The rows come from 4 hidden closed curves, with some noise, and rows from the same curve form a group. Each curve winds through 6 dimensions. The rows are also pushed far along 4 directions, which tell nothing about the answers.
In the rows, 100 means zero.
Some rows, each with its group after it:
91  126  150  85  67  88  113  119  95  106  98  84  102  105  88  82 | J_399
118  101  89  90  138  103  108  89  127  108  124  97  65  81  119  97 | J_285
116  103  77  104  120  105  107  94  104  103  112  95  86  90  138  92 | J_285
107  114  76  102  118  101  114  89  116  100  113  98  73  97  120  84 | J_483
122  88  57  111  129  120  110  66  90  106  97  103  87  108  118  92 | J_483
84  91  89  107  101  109  79  92  100  83  97  108  101  97  73  104 | J_483
116  84  82  105  82  113  117  93  86  112  92  99  96  129  106  117 | J_399
109  94  89  105  112  109  90  88  91  93  99  98  95  105  118  89 | J_984
110  111  108  85  106  99  107  103  98  105  121  86  83  99  114  93 | J_984
106  89  79  104  119  118  91  77  93  83  94  102  99  114  94  101 | J_399
103  105  78  100  124  96  102  95  118  102  109  107  94  93  111  100 | J_984
89  85  106  114  103  114  74  83  101  80  74  111  110  104  78  93 | J_483
100  117  110  97  76  110  113  101  75  108  90  87  118  122  111  89 | J_483
102  99  76  109  123  109  101  85  112  83  98  102  90  90  114  96 | J_285
103  102  103  101  96  104  108  99  100  113  85  105  121  115  102  104 | J_984
98  126  121  92  74  102  122  105  80  109  94  84  111  119  111  82 | J_483
115  99  106  85  114  80  91  121  104  101  131  91  87  85  124  108 | J_984
120  110  98  87  96  90  126  116  108  128  118  93  94  111  122  113 | J_984
93  106  112  99  98  112  95  93  99  106  90  99  110  94  78  89 | J_399
101  93  96  97  110  78  85  117  128  85  117  107  83  92  91  115 | J_399
88  107  113  97  99  105  90  99  118  98  96  105  99  100  83  94 | J_984
119  106  120  85  88  91  121  115  101  111  109  85  89  112  115  105 | J_399
102  93  114  93  88  94  91  114  89  102  106  96  108  104  96  111 | J_984
104  96  109  102  79  98  100  105  95  97  85  100  111  129  85  106 | J_399
93  103  121  101  81  99  92  114  106  103  96  99  105  96  97  99 | J_483
101  89  107  98  110  86  86  115  110  100  101  108  115  91  101  117 | J_984
105  108  91  105  98  95  116  97  103  107  98  101  94  107  109  92 | J_483
104  123  82  102  108  115  122  82  111  115  111  92  67  93  115  71 | J_399
74  102  99  106  95  98  78  101  101  86  105  107  96  83  75  93 | J_285
77  102  91  107  108  95  88  99  115  94  101  115  102  75  78  100 | J_285
120  102  102  78  128  71  102  119  122  110  141  97  71  88  119  110 | J_285
110  95  95  95  93  87  120  115  107  108  116  97  82  100  117  120 | J_399
119  89  55  110  119  122  109  71  103  109  102  106  76  118  116  98 | J_285
103  95  96  109  92  98  104  106  97  97  89  101  113  103  114  107 | J_285
111  91  87  110  91  112  120  83  79  114  76  104  117  127  101  103 | J_483
92  100  95  107  109  95  97  100  104  98  95  109  111  87  107  100 | J_399
109  86  107  90  113  92  99  112  118  98  114  98  90  84  99  123 | J_285
83  95  104  100  104  85  84  113  115  95  114  108  90  66  80  107 | J_984
103  107  81  96  130  111  99  80  103  90  113  96  83  91  102  87 | J_399
106  90  84  106  109  103  86  91  89  85  98  102  98  111  110  98 | J_984
86  74  91  114  98  119  77  82  91  67  74  111  117  112  70  115 | J_285
93  109  95  99  102  108  110  93  101  110  107  97  91  84  94  93 | J_285
88  122  115  96  103  101  95  96  92  101  104  94  99  86  104  69 | J_285
121  80  80  108  122  116  94  80  104  97  94  102  90  107  117  100 | J_483
89  106  85  108  128  123  77  69  99  83  98  103  89  87  101  68 | J_984
100  99  94  102  101  90  94  117  122  101  108  104  99  92  111  113 | J_483
93  71  91  106  116  90  70  108  124  65  101  113  98  85  84  131 | J_285
85  102  100  113  80  123  107  80  83  108  78  103  105  103  79  84 | J_984
98  99  94  99  100  78  90  120  124  96  120  105  81  87  95  110 | J_399
109  99  128  96  77  95  106  114  90  113  93  91  106  110  108  99 | J_483
111  100  95  110  73  124  121  92  88  120  77  96  112  132  115  100 | J_483
111  102  88  106  96  121  109  77  90  101  80  97  104  133  96  88 | J_399

New rows. What belongs after each?
68  135  124  89  122  89  86  95  127  94  119  104  74  63  77  56 | J_285
112  95  110  91  86  107  106  103  86  108  100  90  101  123  101  109 | J_984
103  101  79  112  103  138  108  69  103  105  85  99  90  111  106  85 | J_483
94  121  123  99  89  120  113  85  97  114  81  93  104  110  100  69 | J_984
105  81  84  102  101  104  98  101  97  100  104  104  100  101  94  125 | J_285
81  83  99  103  104  101  62  101  115  75  99  115  100  97  63  114 | J_984
92  82  112  96  98  86  72  120  124  85  103  112  103  104  74  129 | J_984
119  96  97  100  90  104  112  99  84  115  83  98  126  132  99  109 | J_399
98  140  126  82  84  90  125  117  92  113  117  78  98  98  121  78 | J_483
97  102  95  105  109  98  98  100  117  87  104  100  87  84  110  96 | J_285
75  114  109  96  116  76  65  128  138  82  126  108  93  52  96  97 | J_483
86  110  142  84  83  73  90  125  99  103  108  101  105  101  78  97 | J_285
116  97  82  100  114  96  108  96  95  98  106  99  95  110  122  103 | J_984
82  83  103  96  103  69  73  128  111  74  118  112  102  79  85  131 | J_399
84  104  102  110  94  105  98  95  97  98  81  106  120  92  93  93 | J_285
83  107  114  105  88  104  107  95  107  97  87  102  97  95  91  90 | J_399
100  112  125  86  92  97  107  108  111  105  109  91  87  102  94  96 | J_984
121  87  84  97  102  88  109  114  103  111  105  105  111  119  117  132 | J_984
98  100  111  98  97  110  94  97  101  107  95  98  104  94  84  96 | J_399
93  88  93  106  101  106  90  92  94  76  88  104  109  109  88  110 | J_285
100  102  116  93  80  103  105  108  86  114  101  93  105  107  93  103 | J_984
133  80  92  88  99  70  108  133  118  104  125  97  84  114  120  144 | J_399
95  100  104  92  107  83  88  109  99  86  112  102  99  100  94  104 | J_285
105  109  104  87  102  100  107  105  113  112  119  94  84  99  102  102 | J_984
88  118  124  101  68  95  119  110  87  103  83  93  119  108  100  90 | J_285
100  121  126  93  90  103  119  103  92  123  92  91  115  100  111  82 | J_984
122  94  113  80  102  85  110  121  112  105  124  88  82  106  114  122 | J_984
90  107  135  97  76  93  111  114  99  111  86  98  115  97  94  100 | J_399
81  95  113  106  112  96  66  98  119  77  95  110  95  76  79  89 | J_483
116  126  107  85  124  95  123  104  116  126  122  87  86  78  136  82 | J_984
105  127  128  90  79  89  140  114  89  133  99  85  110  97  127  88 | J_399
98  95  107  96  97  98  87  99  82  92  98  101  110  115  94  100 | J_285
119  96  63  112  116  124  110  68  85  100  94  98  87  118  129  83 | J_984
85  119  101  106  102  101  103  94  96  104  94  102  107  84  109  75 | J_399
113  92  86  98  100  86  110  110  99  105  106  104  102  116  111  120 | J_285
101  99  106  98  85  98  113  107  93  117  103  96  97  92  97  105 | J_984
85  82  89  103  107  84  58  116  107  72  112  113  104  86  80  122 | J_483
84  100  103  102  114  99  82  98  107  94  105  106  98  70  86  94 | J_984
89  90  106  102  87  100  83  106  100  96  98  105  105  97  71  109 | J_399
92  125  119  92  102  103  107  97  103  113  99  92  107  85  85  75 | J_399
118  99  102  90  99  95  108  108  92  107  104  92  109  117  98  112 | J_399
76  84  110  109  98  91  78  105  107  84  88  115  110  75  66  111 | J_984
97  79  98  111  94  108  97  92  89  99  77  110  118  102  85  113 | J_984
106  84  82  101  98  99  87  107  92  89  106  102  104  114  100  123 | J_483
112  115  115  99  72  103  136  107  83  119  89  83  108  115  130  92 | J_285
96  102  107  94  92  71  101  123  107  99  111  105  103  100  96  114 | J_285
108  103  100  94  117  113  114  88  112  104  107  92  82  86  108  96 | J_285
91  97  86  118  102  114  96  85  97  91  77  108  116  100  102  93 | J_285
72  116  112  97  117  93  76  104  138  87  109  111  92  72  76  86 | J_984
85  108  107  103  96  95  80  114  114  93  101  104  109  85  99  97 | J_483
113  104  84  87  131  92  100  106  125  106  140  94  66  68  109  103 | J_399
73  114  162  89  62  80  99  124  102  92  90  94  108  93  64  93 | J_984
101  93  98  95  104  99  89  105  101  100  112  101  95  93  96  109 | J_984
89  117  114  102  82  92  116  109  95  103  91  96  113  99  103  92 | J_285
88  105  85  104  112  92  94  97  115  95  107  112  91  90  90  96 | J_285
75  112  114  101  94  100  84  106  122  91  104  103  90  76  79  89 | J_483
109  104  107  97  94  98  127  102  98  119  106  90  85  86  111  96 | J_984
102  89  99  102  102  99  86  103  100  98  88  106  123  108  78  113 | J_399
85  115  113  105  93  102  94  94  98  94  97  97  89  88  98  69 | J_984
93  91  95  112  98  112  102  84  99  98  86  105  92  90  88  94 | J_984
118  76  105  99  94  92  110  108  102  100  98  98  92  106  105  126 | J_984
93  97  96  105  113  89  94  106  113  96  100  110  108  81  106  106 | J_399
124  85  88  96  110  72  99  128  110  109  114  105  111  102  121  134 | J_399
99  82  99  99  93  86  92  115  90  88  104  104  109  105  98  128 | J_399
98  86  86  110  115  106  94  83  100  82  83  110  109  106  92  105 | J_984
93  85  98  109  98  98  93  99  106  93  96  107  91  85  87  106 | J_984
113  83  72  110  115  106  97  83  91  100  95  107  98  108  102  104 | J_483
86  105  85  110  108  110  97  84  108  99  104  106  80  77  90  83 | J_984
